The rows of a group lie close to one hidden flat surface of 14 dimensions, which passes through zero. Surfaces can cross.
Known rows, each followed by its group:
  6 -14 -16   2  19 -22  -7   1  -8 -18 -24 -12  -5  15   0 -13  28  -5  12 -18 -> L
 -7  17  10 -15 -23  -3 -16  24   0  19 -15 -24  -5  16  10   3  -8  -4   0 -26 -> Z
-27   5 -11 -40  32  -8  22 -14  -5 -15 -27  12  -8  26  32  34  21 -13   2 -34 -> E
-13   9  -3  -2  23  12  23  -6  19   5  -1  16  19 -23 -21 -29   2 -13  11   1 -> Z
  3  42  -3 -14  -4  -4  24  12  -7  44  10  31  -5 -29  12   4   7   7 -19 -23 -> L
 14 -23   6 -16  -1 -14  -5   3 -12 -23   6  17 -11  28   4  24   6  16   6  -3 -> E
-10 -19   1 -26  26 -11   0  -6  10   0  28 -12  18   7  -4 -26 -20  23   0 -12 -> A
 27 -23 -50 -17  17 -13  19   8   2   7   5   2  27  11  34 -21  -9 -18 -44  22 -> L
 15  29 -10   1  -8   5  16  11   6  -5  19 -14  11 -16  16 -13  -7 -10 -18   6 -> A
-24  -3   6 -25  12  25   2  20  61  -8   0 -22  -3  41 -24 -19   2  -9 -11 -33 -> A
 27 -32  15 -26  -6  -7  -7   5 -16 -26  -1  31 -25  17  -4  12 -10  -3  12  -7 -> E
 21 -12   6   3  12  -5   1  22 -13   1  -4 -21 -19   1  18  12   1   0   9  -7 -> L
 -2 -13 -10  -7  22  -8  -5   9  -8  -2   4   7  -9  22   5  -8  -2  -8 -13 -10 -> A
 10  -8   7 -13   0  13 -12  -8  -2 -19   0  25  -5  -2  17 -14 -10 -19  -6  -4 -> E
 20   0 -31  15 -12 -33  -3  61  -4 -36   6  -5  -2  39   0  31 -27  -1 -26  24 -> Z
 -5   5  -1  -6  -2 -13  -7  -8   0   4 -15   4  -6   9   0   1   2   6   9  -7 -> L
  2 -16   7  25  11  -7   3  -3  11   1  -9 -23  -9 -17 -22 -10  17  -6   8  -5 -> L
-19 -30  -4 -18  36 -36 -17 -11  14  17 -10  23   3  28  -3  21  -7   7  -3 -10 -> A
 -2 -28  -9   8  -9   4   4  -6  -5 -28  15  10  14   4  -2  -5  -8  12 -19  26 -> A
 28 -12  -2   0 -13  24  -6  14 -21   3  -1   1   0   0  16  20  15  -7   0   1 -> E
-17 -17  -6   9  17  -9   9 -20 -12  27   1   5  -7  13  29  26  21  19 -24  18 -> A
-42 -11  20   0  -3  -8 -15 -20   5  18  -2  19   5 -10   1 -13 -10  35  -7 -14 -> Z
  7  14 -18  15  -2   1   3  11   5  -2 -17  18   2 -19  -2   9  -2   0  -5  -2 -> A
 -1  27  -3  22   1  10   6   8 -12  12  10  22   3 -23 -11   4  24 -15  -7   3 -> L
  0  -9   9  32  15  -5  -8  32 -19  11  19 -10  14 -11  10  -4  -2  -9  -5  24 -> L
-16   4  -4 -10 -20   6   4   8  20 -25 -13  -6   1  32  -3 -26  16  14  -4 -13 -> E
 -8 -17   4 -12  11   5   4 -23  11 -21 -10  -1   6 -10   4 -20   0   2   7 -12 -> E
-35  -2   9  -5 -21  -3   5 -13  -8  15   4 -27   9  32  30  -4  33  13 -23   8 -> E
 18 -30   4   3  -7 -29  -2 -20 -32   4 -14   4 -14  -7   8  16   1  -5   7  18 -> A
-19   0   7   0  -9 -17   6   0 -13   0  -3  -6  -6   4   9  -5   3   6  -6  -2 -> L
-12  24  12   7 -29 -11   3  11 -31 -28  18  28  13   7 -51   2   7  12  34  19 -> E
 -1  15   8 -19  22  11 -10  -7 -14  14  -3 -13  -4   5  27  -4  11 -18  15 -25 -> A
 -6  22 -16  17  22  11  -8  22  40 -23 -29  -3 -12   4  13  26 -26 -27  -8  -7 -> E
 33 -36 -11   5 -28  10   1  -2 -12 -24 -24  35  35 -15   6  10  20  26  22  32 -> Z
 32  27  -2 -17 -34 -11  13  25  -6  47   3   5 -16  12 -19   7  18  14   7  -5 -> E
 -4  -5  23  14 -17 -13  21  21  10 -26  36   0  -5 -36  -3 -11   7   5 -40 -20 -> L
  9  -2   5   0   2  -6  -5 -10  11 -13  -2  20  13 -17  -1   3  -5  23  18   4 -> Z
 21   5   4   1  18  -7   9 -10  38 -16  15 -22 -27 -15  -4 -14 -30   5  -5 -10 -> Z
-14  13  21  25  25  16  -2 -11   1  -8  16 -27   1 -17   1  25  -4 -15  21  13 -> A
-31 -13  -4   8  33 -25  13  -8  37  24 -18 -36  -7  -5   0  22 -13  19 -11 -13 -> E
 11   4  30   9  -4 -26 -25   8   1 -11  28   4  -6  16  -5  25  -3   4  12  14 -> L
  5  -8  -8  -4  -9   7  11  -6   1   2  -3   8   2   7 -18   2  17   0   2   7 -> Z
 11  12 -35   4  32 -13  14   9 -12   1  28  18 -15   2   3   3  -1  11 -34  -6 -> Z
  4   6 -34 -24  12   7  15  29  19 -21  55   8  28  15 -23 -54 -15  42 -25 -13 -> A
 10  17  -1   4  -4  19  38  -6   9  -9   0 -34   3 -20 -23   7  24 -10  21   5 -> E
-23  -5  24  10  -8  12  -4   0   5  12 -40   3 -25   0   6  23  47   6   8 -34 -> L
 -5 -38  14  -3  14  52  -9   5  -5  20 -11   4  27  10  17  21  49  -1  14  -3 -> L
-18  35  30  15  -8  31 -17 -16  32  -5   6 -18   1 -31  10  22  -5  17   7 -21 -> Z
 29  -2 -18 -22   3  38   7  17  -2 -19 -11 -24  19 -24  -1 -37  14  11  26 -43 -> E
 25 -11   3 -20  11 -20  -6  15 -21  -9  -8 -13 -17  -1  14  -1  11  15  19 -40 -> L
-49  38   8   1   0  10 -16 -13  24 -14  13  26   4  10   5 -32 -35  20 -10   0 -> A
 46  -7 -14   6 -29   5 -20  32  18 -19  -2   3  -5  23 -19 -22  11  30   7   2 -> E
  3 -27  -7   4  33  -3  -2 -13 -18 -29  10   3  -6   3   3  -1  -2   5   4   2 -> Z
 -9  39   9 -14  12 -27 -18 -25   3  27   1  -5 -32  29   2  23   4 -15   5 -18 -> Z
 18 -38 -16 -20  -3 -26  17 -28   3   3   2  23   0  11 -17 -10   0  -9 -16  25 -> A
-31  21   1   9   4  -7 -65  -6  -5 -27  -2  -1 -11  35 -11  34 -18   7   8 -32 -> Z
 34  15 -27  -3 -24  -2  -4  18 -28  33  18 -18  -8  -4 -30  -6  -4   2 -12 -17 -> Z
 64 -18  -1  14  -4 -40   4  -4  14 -21 -11 -26 -25 -24 -11  21  37   4  12 -19 -> L
-33  19  13  26   5  17  -3  -7  41  26 -43  -2 -24  -7 -23  17   6 -26   3  -9 -> A
 37 -10   9 -11 -20  -6  42  24 -25   6  13 -25  -1  12  10  -3  21 -34   4  43 -> Z

New rows, each followed by its group:
-17 -35 -13  25  -6 -10   9  22 -11   1   2 -15  -2  12 -15   2 -12   1 -32  22 -> Z
-30  -8  24 -33 -52   8  24   1  -4  -5 -22  38 -16  35 -17   5  29   1  -7  -7 -> E
-37  -2   9 -10 -19   3   5 -33 -18   5  -8   6  -1   8  -5 -16  14   4   1  -3 -> L
  2  12   7  -7  26 -29   5   8 -30 -27  15 -10 -24  29   3  51 -10 -18  22   9 -> E
-28  15 -11  14  -9  12  23  12  13   7   0  11  13  21 -45   7  17 -33 -13  27 -> Z
 -2 -26  31 -23   2  29 -12  -8  17  17  24  19  16  -3  -1   5   9   5  -3 -15 -> L
  7 -13 -16  -7  19  -1   2  -1   2  -2  12  20  -9 -19  27 -28 -17  36 -31 -25 -> Z
 14  34   4   9 -13   1 -23 -21  -5  40  15   7  31 -27  41 -14   6   1  -9  14 -> E
 15   2  23  -4 -12 -43 -12 -24   2  24 -11   9 -30  18  18  31  -1   4  10  20 -> E
-13   3 -25   4  -2 -12 -35  -9  -2 -16 -17  29  37  28   3   0   3   4   8  18 -> L
  7   2   6  25   1  21   9   7   4 -35  -4 -41 -13  -6 -14   3  -7 -27  17  20 -> E
 25  -8  -4   6 -13 -11   2  14 -25  14   8 -25   3 -12  -8   5  -4   5   7   8 -> Z
 -8  -4  -6 -12  31   6  12 -26  36   6 -28   2 -21  15 -17  18  12  12  17 -14 -> A
  3  39 -30   7  18 -26 -24  46 -15 -14  12  14  -3  25  23   4 -32 -27 -25  -2 -> Z
 32 -13 -29  -2 -19 -36  21  11 -24   0  14  19 -12   4   2 -18  -4  25 -31  19 -> A
  2  51   3  -5  24  -2  10  -1   2   2  40  -9 -15   7 -13 -11  -7 -40   2  -1 -> Z
 -6  -1  -2  24  13  -9  20 -33 -10  22   9  -6 -19 -37  -6 -30 -23 -26 -18  31 -> A
 15 -15  -2 -25  -4  21  -6  -5 -12   5   0  -1   3   6  16   4 -19   7   5   3 -> L
-37  -5  -3  15   0  12 -42 -30   9 -15  26  21 -25   9 -10  -6 -26  40 -45 -32 -> Z
  5 -12 -18 -15  32  -5   8  35  13 -18 -11 -35  -6  10 -10  -3 -13   6   8 -39 -> Z
 17  33 -34  10  13 -38 -17  25   3 -12 -35  13 -26  21  14  10  -7  -8   1 -13 -> L
  5  25   4   8 -32  15 -15  -5 -20 -30  -9  11  10 -15  43  -8 -11 -41 -11  19 -> A
-16 -11   1  15  25  17  16   3  37   8 -15 -34  -2  -7   8  34  11  24  -2  -9 -> A
 15  -5  11  21   8 -26 -32   7 -27  11   3  10 -29  16  15   1  -9 -23  -4  14 -> L
 29  -3   3  -4 -12  -1  -8  24  -3  16  30   8   2   3   5  17  -8  15 -18   3 -> E
 38 -15   5 -20 -22  18  35 -11  42 -48   5  21 -14  14  13   9  21  22  -9  20 -> Z
 20   2  -7 -17   7  -6  22  -9 -28  21  -4 -22 -22   1   8  -2  -1  -5  12   4 -> L
-12  27 -16  -4  -7  27  14  -6  12   9   3   9  26   1  -8  11 -16   2   3  25 -> L
 11   8  15 -14 -12  24  37 -26   5  21  37  -6  14 -34   3  -6  14 -15 -15  12 -> E
 -8 -20 -24  27 -13 -36 -11  17   2  -4  -1 -10 -14  30 -37  18 -27   4 -29  25 -> Z
  8  15 -17 -19  16   1  -1  23   6 -12   6  -1  12  25  44  24  14   1 -15 -19 -> A
 -2  25 -36   4  10  -5  16  11  56 -29 -19 -11  -5  -4 -23 -11 -34  -1 -12  -8 -> L
 -3 -19  -1 -12   7   0  -4  -3 -26 -13  -8   8   1  11  10   7   9   1   9  -9 -> E
 -3 -13 -22   0  16  -9  16  19  16   4  14   5  -8  14 -36  -4  -5  12 -22  -8 -> E
-13 -10  -2 -10  36 -43   8  -8   8  -8   7  13 -20  27   3  -4 -14  -1  -5   9 -> Z
 -1  -7  10  -7  11 -55  12  -8  -8  25  -4   6  -5   8  12  10  -3   7   9  23 -> Z
  1   7 -23  25  -4  -9 -13  16   7 -19 -12  20   3  12  14  38  -4   9 -22  13 -> Z
-22  12  19  -4 -35  10  -8  20  -5   2  23 -16   6  10 -15  26   7  43   0 -25 -> Z
 11  18 -15  16  -4   9   0   2  27   7   3  14  14  -8  -2  12  10   7 -15  11 -> E
  4   8  -4 -14  13  -2  -3 -11   8 -25  -9  -6 -11  -4  29 -28 -31 -43 -12  -5 -> A
  9   0  18   9   9 -27 -15 -20  -9  26  -3   7 -40 -11 -17 -18  12 -18   2 -20 -> L
 -8   9   0  14  18 -10 -28 -41   7 -18 -19  22 -15  23  12  28   6 -26   5  16 -> Z
 19 -16  15  11  -3   1  -5 -15  -7   4 -13 -22 -10 -21   7  11  -3  -3  23  11 -> E
-22 -20   2  28  13  -6   4  -4 -16   8   0 -16 -27   3  31  -1  -7   6 -32  17 -> A
  4 -26 -19   5  15 -16 -30  11   3 -32 -31  24   5  14 -10  10  -5  34  21 -16 -> E
 -8  -1  17   7  18 -16   1 -34  12   4  12  -5 -14 -13  -8   0 -11   6   6   8 -> Z
 13   6  19 -15  15 -50  20 -14  -3  43  38   6 -35   7   3 -12   7 -21 -24   5 -> L
 12  17 -17  -8 -13   0  19  29 -15  29  45   0   4  10 -16 -39  17  23 -28  -1 -> A
  3 -63  13   4 -25  34   2  38  -5 -14  -2 -46  -4  20 -11 -23  15 -13 -17 -10 -> A
-20   6  -6   1 -11  11   5   7  -1  -4   6   6  34   5  11   7  -7  12  -7  22 -> L
 17  -7 -11  -7  43 -40   0   2  -7  -3  12  11 -14  21  -6  23  -8 -43  -5   7 -> A
 -8   1  16   4  -8 -23 -31 -10   0 -10  18  29   5  10  -9 -10  -5  -1  -7   2 -> L
-60  13  10  45  17  47 -19  27 -12  45  -5   0 -22  20   7  -7  30 -42 -39 -12 -> A
 -4 -32   1  14 -27  28   5 -19 -28  15   1  -8  -9   4  -9   0  28  -6 -23  17 -> Z
-27  -2  19  -1  -1  12 -14  -7  36 -16   5  -7  15 -16 -36 -14 -23  22  20 -17 -> L
